The rows come from 4 hidden closed curves, with some noise, and rows from the same curve form a group. Each curve winds through 10 dimensions. The rows are also pushed far along 5 directions, which tell nothing about the answers.
Some rows, each with its group after it:
[ 20 -13 -10  -5   1 -12  -2 -12   7  18 -12 -13 -24 -14   0 -18  11   3
  20   4   1] : L
[-29   2  -8   4 -23  -9 -17  -8   5   1 -13  -1 -28  15  -7  -4 -27  36
   0 -15  10] : L
[ -5   1   6   2  -3 -18 -15 -15 -14  -3   4 -11   5  -7 -12 -35   2  -1
   7   8  18] : L
[ 27 -16 -22  -6   6  13  -6  -6  24   0 -11   8   4   3  -7  27 -12   5
   8   5   1] : Y
[ 15 -13 -20 -15  -1 -13   3 -20  14   9  -5 -20 -14 -13  14 -32  13  -7
  33  11   6] : L
[ 30  -2 -27  -6  -1  -4 -10  -2  20   1 -12  -3 -18  -4 -16   6  -9   4
   7   5   5] : Y
[  1 -30  -3  -9  13 -26   3 -13   1  10  -3 -18  -7  -1  13 -39  25   5
  30   7  -5] : Y
[-19   8  21  18  -6  -2  -9  -1 -29 -12  10  -1  21  17 -14 -15  -1   1
 -23   3  -5] : A
[  6  17  20  -5  13  -5   8  26  13 -16 -28   0 -13   6  17  19 -31 -25
 -16  -4   7] : A
[ -2  -9  15 -12  33  -9  24  15   7  14   4  11  17 -12  25  21  16  -7
  10  -6  -9] : A
[  9 -14  -1   0  18  25   6  -3   9  12  -4   5   3  -4  15  26  -3  12
  14 -16 -10] : A
[-16  25   7   4  -8   6  -1  14   2  -7 -12   3  -7  11   4  21 -26  18
  -5 -22   1] : A
[ 25  11 -16   2 -23  -9 -17  -2  10  -1 -22 -14 -13  30  -9 -26 -30  -7
 -16  28  12] : A
[ 28 -11 -44 -28 -12 -21   2  -6  49  17 -23  -4 -29  -4   9   1 -15  10
   5  25   1] : P
[ 20 -10 -17 -15  15 -13   2 -15  32  19   3 -21  -6  -6  17  -3  -1   4
  17   8  -2] : P
[ 25  26  -8   3  -9   0 -15  10   1  -5   6  -8  22   8 -23 -11   8 -10
 -10  17   8] : A
[ 26   3 -17 -14  16   6  10  12  21   4  15  13   5   7   5  26  -8 -14
  -7   1  10] : Y
[  5 -12 -12  -7   8 -15   2 -15  17  22   0  -8 -11   3  12  -2  -8   7
   9   0   0] : Y
[  3  26  10   1 -18 -14 -17   0  -7  -5  -4 -13  -1  18  -4 -37 -23 -19
 -18  24  29] : L
[ 28 -13  -3   3  11 -21  -7 -15 -10  12  25 -14  26  -1 -17 -35  35 -25
  15  25  14] : Y
[ -9 -13   7 -11  10  -9  15   5   5  16   4  -3   4 -17  25 -11  30 -10
  18   9  -8] : P
[ -6  -5  -7   4  -2  11  -4 -11  -8  -4   9   5  -2 -11  -8  -3   4   7
  14 -15   9] : L
[ -9 -18 -22  -1  -8  10   3  -6  16  14   3  14  -8  -4   1  28  -1  34
   4 -10 -12] : P
[ -3 -14   0 -16  19 -17  16   4   9   8  10 -12  -3 -22  23 -20  27 -13
  20  12  -7] : A
[  8  35  15   0 -19 -26 -14  13  -5 -12   6 -17  32   6 -15 -35   8 -27
 -19  43  19] : P
[ 25  28  15   5   9  -2  -9  17   1 -19  -4 -10  10  -7  -7  -7 -17 -38
 -23  14  21] : Y
[  1 -17 -22   5  -2   4  -1  -6  17   0   8   1 -29   4  -5  22 -14  24
   1 -18  -2] : L
[ -1  11  10  11  -2  -9  -8  15  -3   0   1  -5   9   6 -11   0   9   6
 -12  -4  -3] : P
[ -4   4  -5   1 -10  -4  -2 -10 -16   5  22   3  20  -5 -12 -19  20 -10
  -6  18   2] : Y
[-27   2  22  23  -2   6   0   3 -22  -2  28   2  28 -15 -11  11  39  10
   5 -24  -5] : P
[-15 -30 -37  -5 -28  -6  -4 -29  20  11 -16   2 -46  -6   0   0 -13  44
  16 -15  -4] : P
[ -6  -1  25   0  17 -21 -12   1  -5   7 -10 -28   1 -14  12 -42   8  -6
  13  17   4] : L
[ -3 -16 -11  -1   5  23   4 -18 -13  11  21   3   8  -8   4  -7  20  14
  15  -5 -13] : P
[-12  10   8 -12   6 -14   0 -10  17   6 -11 -23  -9  -3  25 -10 -15  10
  10  -4  -1] : A
[ 11  33  24  12   1  15  -3  31 -11 -16  10   4  12   4 -10  16   2 -26
 -18  -9  18] : L
[-19   7 -11  -4 -25 -20 -11  -2  17   6 -18  -9 -30  17   4 -13 -18  21
  -2  -5   6] : L
[-20  36  22   3  -3  15   5  33   1 -23  -1  -5   0   5  15  18 -12  -7
  -9 -13  -1] : L
[ 15  -8 -19   4  -5  -7 -14 -12   7  13   1 -13  -1   3 -14 -16  11  16
  12   6  -1] : A
[-15   4   7   1   2  -9   1   6  -2  12   5  -5   3  15   9  -6   4  14
 -10  -3 -14] : P
[-16  -7  -1   6  -5  22  14  -5 -18   4  28  15  17  -8   2  12  31   3
   4 -14 -15] : A
[-31   0  14   5  -1 -16   0 -14  -2   4 -12 -33 -31  -9  30 -38 -14  10
   2 -10 -10] : L
[  0  17   2   1  -9  10   3  25  -1  -9   4  14   9   8  -2  14   3 -20
 -14   4   7] : P
[ -8  10  13  13  -7  21  -6  -3 -31  -3  17   1   9 -20 -14 -11  23  -3
   4  -4   1] : L
[-13   2  17   5   9  10  10  11 -26 -12  11   8  17 -11  -2   0  20  -8
  -6  -1 -17] : P
[ 11 -10  -5 -18   8 -12  -7  -7  23  21 -27 -15 -11  -7  17 -14  -4  13
  24  15  -1] : Y
[-20  -7  -5  12 -14  10   0 -26 -18  13  21   6   7  -5  -7   1  10  12
   3  -9  -6] : Y
[ 15  10   5   5   7   9   6  17   6 -11  -1   5  -1   3  -4  30 -16  -8
  -8   0   1] : L
[-18  11  12   1  -5  -9  -1  -9  -7 -16   2  -6  19 -12  -4  -4   3  -6
  -2   1  -1] : Y
[ 10   9  -2  17   0  34  -1   5  -9 -13   9  12  16  10 -16  32  -9   4
 -16 -15  -9] : A
[-12 -15   8  12   8   6   5  -1 -12  11   7  11  -7 -21  -4  17  20  14
  14 -29  -1] : Y
[-28  -9  20   2   0 -14  -5  -5 -16   9   0  -1   4  -6   1 -15  16  13
  12  -4   1] : A
[ 20 -16  -3   6   3  10   1  -7 -19   5  26  10  13  -5 -17  -7  24  -9
  17   5  18] : L
[-13  -2  10   8   7  15   4  -5   8   4 -15  -5  -9   0  19  22 -14  12
  -6 -26 -20] : Y
[-8  9 21 -5 18 -4  5  6 -7 -3 14 -1 29 -3  8  2  9 -7 -2  1  0] : A
[ -5  30   9  11 -27  11 -14  11 -22  -9   0   9  16  15 -24  -5   2   0
 -15   4  10] : Y
[ 12 -13  -6 -23  17 -34   3  -9  27  12 -17 -31 -20 -11  19 -26  -4   3
  28  29  -7] : P
[  0  15 -14   9 -37  -4 -20   4   2  -6  -6   4 -16  37 -22  -9 -32   7
 -26  13  20] : L
[-11  24   1 -10  -2   8  10  24  18 -18  -1  13  -8  15  17  34 -34  -6
 -20 -18  12] : P
[ 10 -18 -13  -9   6  -1  10   6  20  12 -11  15  -4  -1   6  25   7   8
   0  -8 -10] : Y
[-37 -10  23   4  27   5  11   5  -4   9  14  -2  16 -25  28  10  21  22
  -6 -26 -28] : P
[-18 -22   1   2  -4  -7  -1 -11  -3  18  -8  -1  -8  -7   6  -8  11  32
  21  -4 -11] : P
[ 22   6  10  -9  27  -4  12  37  13  -2 -19   8   2 -10  10  22   3 -24
  -5   3  -4] : A
[ -5  30  28  18   0   3 -13   8 -26 -13  20 -10  23  -7 -19 -11  15 -16
  -9  -5  14] : Y
[-53   5  45   1  18 -20  13   8 -14  12   0  -6  14 -10  37 -10  10   1
  -2 -12 -11] : A
[-20  24  11  17 -17  23  -6  21 -23 -23   8  17   6  22 -16  16 -16  11
 -13 -17   9] : A
[ -1   5   3   1  -6  -3  -4  -9  -9  15   5 -13   8   3   3 -25  16  -2
  16  11   0] : P
[  8  11 -17  10 -38   3 -25 -16 -12   2 -10  13  -4  14 -42  -3 -22  13
  -9  20  16] : L
[  8  -8 -11 -15  14   2  14   1  14  13   2  13   7 -17  12  18   9  -5
   2   4  -7] : Y

New rows, each followed by its group:
[-11  -4   2   1  -3 -10   0  -3   2 -11  -1  -1   5  16   0   1  -3   6
   2 -10   1] : Y
[-20  -3  -8  -1 -24  -7 -15 -20  -4  21 -20   2 -19  -1  -6 -15 -13  29
   6   6   0] : L
[ -1  -1  14   0  17  -1   9   3   9   6 -11 -22  -7  -6  32 -11   2  -5
   7  -7 -14] : A
[  8  18  21  -6  24 -19  -3  20  15  -2   0 -25  10   2  19 -17   1 -27
  -6   8  10] : P
[ 23  11 -18 -13  -8  -5   1  16  20  -5   2   5   8  -3  -7   5   5 -18
 -12  25   7] : P
[ 19  -3  -5 -14  -1 -12   4   0  22  11 -30  -4  -8  12  20  -8 -17 -11
  -7  18   1] : Y
[ -8  25  -3   4 -22   5  -9  -2  11 -13 -12  -6 -24   9   3   3 -46   1
 -33  -5  10] : Y
[ -7 -20 -15   6  -7   8  10 -14 -12  12  24  12   6   4 -11  11  26  13
   9  -2 -18] : P
[-24  23  15  -9 -11  -9  -7   2   4   0 -19 -23 -21  -4  19 -24 -19  12
   8   7   1] : L
[  0  20  27   9   5   3  -7  12 -21  -6   4   3  27  -9 -14   2   3 -15
  -9  15   8] : L
[-31 -29  14   6  21 -13   8 -12  -3   9  -2 -12 -12 -29  25 -16  16   8
   6 -16 -20] : Y
[ 17   4   9   0  12   5   6  19  -1 -25   3   4  14   7  -3   8   5 -20
  -1  -5   9] : Y
[-18   5 -26   4 -36  14  -9  -8  -6  -7   8  12 -22  31 -14  -3 -22  21
 -17  -6   2] : P
[  1  -7  -5  -2   8  -4   5 -12   6  16  10  -1   2  -1   6   5   2   2
   5  -5  -1] : Y
[ 30   4 -13  -1   1   6  -6   7  10  -2 -10   1   2  -6  -8  -2   3 -15
  -8   6   6] : P
[-32   8   0  17 -30  -2 -18 -13 -35 -17  21 -12   1   5 -20 -51  15   8
  -3   2   6] : L
[ 10  16 -21   0 -25   8  -8   7  -7 -16  18  10   2  29 -24  -7  -6 -11
 -20  15  13] : P
[ -4  20   8  -4   7   0  -3  29  17 -14 -17 -12 -22  19  18   1 -30   9
 -12 -10   1] : A
[ 42  -3 -14 -11  18  17  13  10  16  10   6  10  10  -1   1  32  10 -13
  23  -1   5] : P
[-23  27  30  -6   3 -21   4   5  -7   4   3 -28  11  -2  22 -30  10 -12
   5  16  -7] : P
[ 16  11  19 -17  40  -6  18  30  18   4 -13 -10   7 -11  31  12   4  -9
  21  -6  -2] : A
[ 14 -10 -27   0 -11  10   9 -14  13   4   0   1 -15   5   2  13  -5   5
   4  -6  -8] : A
[ 25  37 -12   1  -9  24  -3  27   7 -11   6  10  16  12 -18  29  -9 -14
 -23   8   1] : P
[ -5   3  -9  -5 -12 -11  -5   4  20 -12 -30  -7 -34  25  10  -3 -38  16
  -7 -10   5] : Y
[ 14  14 -13  18 -29  -3 -24  -7 -11 -12  19  -7  11  25 -38 -22   3 -12
 -15  15  21] : P
[ 20  23  10  18   1  18 -19  25 -12 -26  12   7  20   8 -34  14  -9 -20
 -21   7  20] : L
[ 23   8   6   2   7  20   4  12  -8   2  15   4  16 -14  -3   5  26 -26
   2   5   6] : L
[-18 -13  -8  -6   2  17  22  -2   7  11   6  15 -10  -5  25  28   3  14
   5 -24 -18] : A
[ 19   5   4 -15  14 -18   7   2  21   0  -6 -18  -3 -12  23 -17  -4 -26
 -10  17   5] : Y
[ 17  27  10  11 -18  -2 -14  11 -10  -9   2  -7   1  13 -19 -13  -3 -20
 -13  10  24] : L
[ -5 -18  13   9  21  -8   7  -1  -7  -3   9  -4   8 -24   6  -9  23 -15
  -3  -5  -8] : Y
[ -9 -16 -23  -3 -24  -7   7 -15   6  12 -11   8 -26   9   1   3  -4  27
  21  -9  -3] : L
[-22  -5  22   0  27   7   8   6   1  18 -10   8  -6 -25  24  24  -3  10
  -3 -24 -14] : L
[ -2  12  -2   7  -5   7   3  10   5 -19  -5  13 -11  18  -7  32 -30   4
 -21 -24   3] : P
[-23  -8  -1  -3  12  19  20   6  13   0  -1  -3 -24 -15  36  20   2  14
  18 -36 -18] : L
[  3  20   7  -8  13 -16 -11  26  19  -3 -14 -12  -3  14   9  -6 -24   1
 -12   8   8] : A
[  9  19  -5  -1 -25  -5 -12   0  10  -4 -31   3  -6  -2 -11   3 -27  -4
 -21  16  10] : Y
[ 35  16  10   8  -5  -9 -12   6  -1 -10 -21 -13   9  13 -13 -17  -9 -31
 -14  19  15] : Y
[ 24  10 -10 -19  16   4  19  20  24  -8   1  15  -2   0   9  40 -21 -11
  -3  -1   8] : L
[ -4  -9  -1  -7  11 -19   8  -5  19  11   0  -6  -2   0  17   5  -4  -3
  -3  -1  -4] : A
[-15  13   9   0 -24 -31  -5  -4  -5  -8 -15  -5 -13   9  -1 -29 -17  -6
  -9   8  20] : Y
[ -7 -21   6  10 -13  -8  -5 -38 -18   3   2  -6  23 -25 -14 -17  29   1
  22   9  -3] : Y
[ 19 -12 -26  14  -8  15  -4  -3   2 -12  26  11  -7   7 -32  26   0   8
  -5 -10   7] : L
[ 12 -16 -28 -20  -1  -9  11 -10  14  15  -6   7 -18  -8   6  -5   2  11
  15   8  -4] : L
[  7  16 -13  11 -27  11 -15  -8 -17 -20  14   0   9   5 -30 -20   4 -12
  -1   4  21] : L
[  6 -23 -31  -2 -23  -7  -9 -33  15  12 -14  10  -8  -9 -20  13  -7  21
   9   8  -1] : Y
[-31   7  32   1  31   2  10  24  -8  -1  -7  -8  -5 -32  26   1  13   5
  -2 -24 -25] : L
[-23   8  15  -5  12  -7   6   8   7   8 -12 -20  -9 -25  25  -5  11  11
   6  -6 -26] : P
[ -9 -15  -8 -18  21   4  11 -10  25  16  -2  -1 -20 -22  27  21 -15  19
  12  -8 -13] : L
[  7   4  12   0   4   1   0  -4 -20 -13  11  -5  25  -8  -7 -23  18 -20
  17  15  11] : Y
[ -8 -12   7   9   5   0  -3 -22  -6  10  -4 -19   3 -10   6 -13  13   6
  10  -5 -18] : Y
[ 19 -30 -21   1   3  -9  -1 -17  -6  17  10   4   7   0 -18 -14  31   2
  24   9  -1] : Y
[-14 -18 -13   7  -5  21  10  -2 -11  -3   8  28   0  10  -9  31   6  24
  12 -28 -10] : Y
[  9   4   0 -18   4 -26   4   4  20  11 -25 -22 -23  -2  23 -26 -16  -2
   3  29  -5] : L
[  8   1 -12 -12  -8 -11   3 -16  25  12 -13 -10 -18   6  20  -3 -25  -7
   3   4  13] : L
[ -9 -24   3   4  16   0   1 -18   3  13   0 -12 -16 -28  15  -6   4   8
  14 -11  -6] : Y
[ 30 -16 -25   1   8  19   6   3  11   2  22  23  24  -7 -18  37  17   4
  -6  -1  -4] : P
[ 18  14   1   4 -17 -24  -9  13 -11 -16  10   1  13  18 -30 -24  14 -28
 -11  24  24] : A
[-33 -10  17   0   2  -3  10 -14  -8  -2 -16  -9  -5 -19  22  -7   6  13
  14 -15 -21] : Y
[ -9  13  11   3  -2   4  -3  21   7   0  -3   3  -8  16  11  12 -18   2
 -14  -7   9] : L
[ -9  -2  -2   6 -25   6   0  -4 -10  -2 -10  12 -14  14  -5   1  -9   1
  -5  -2   4] : A
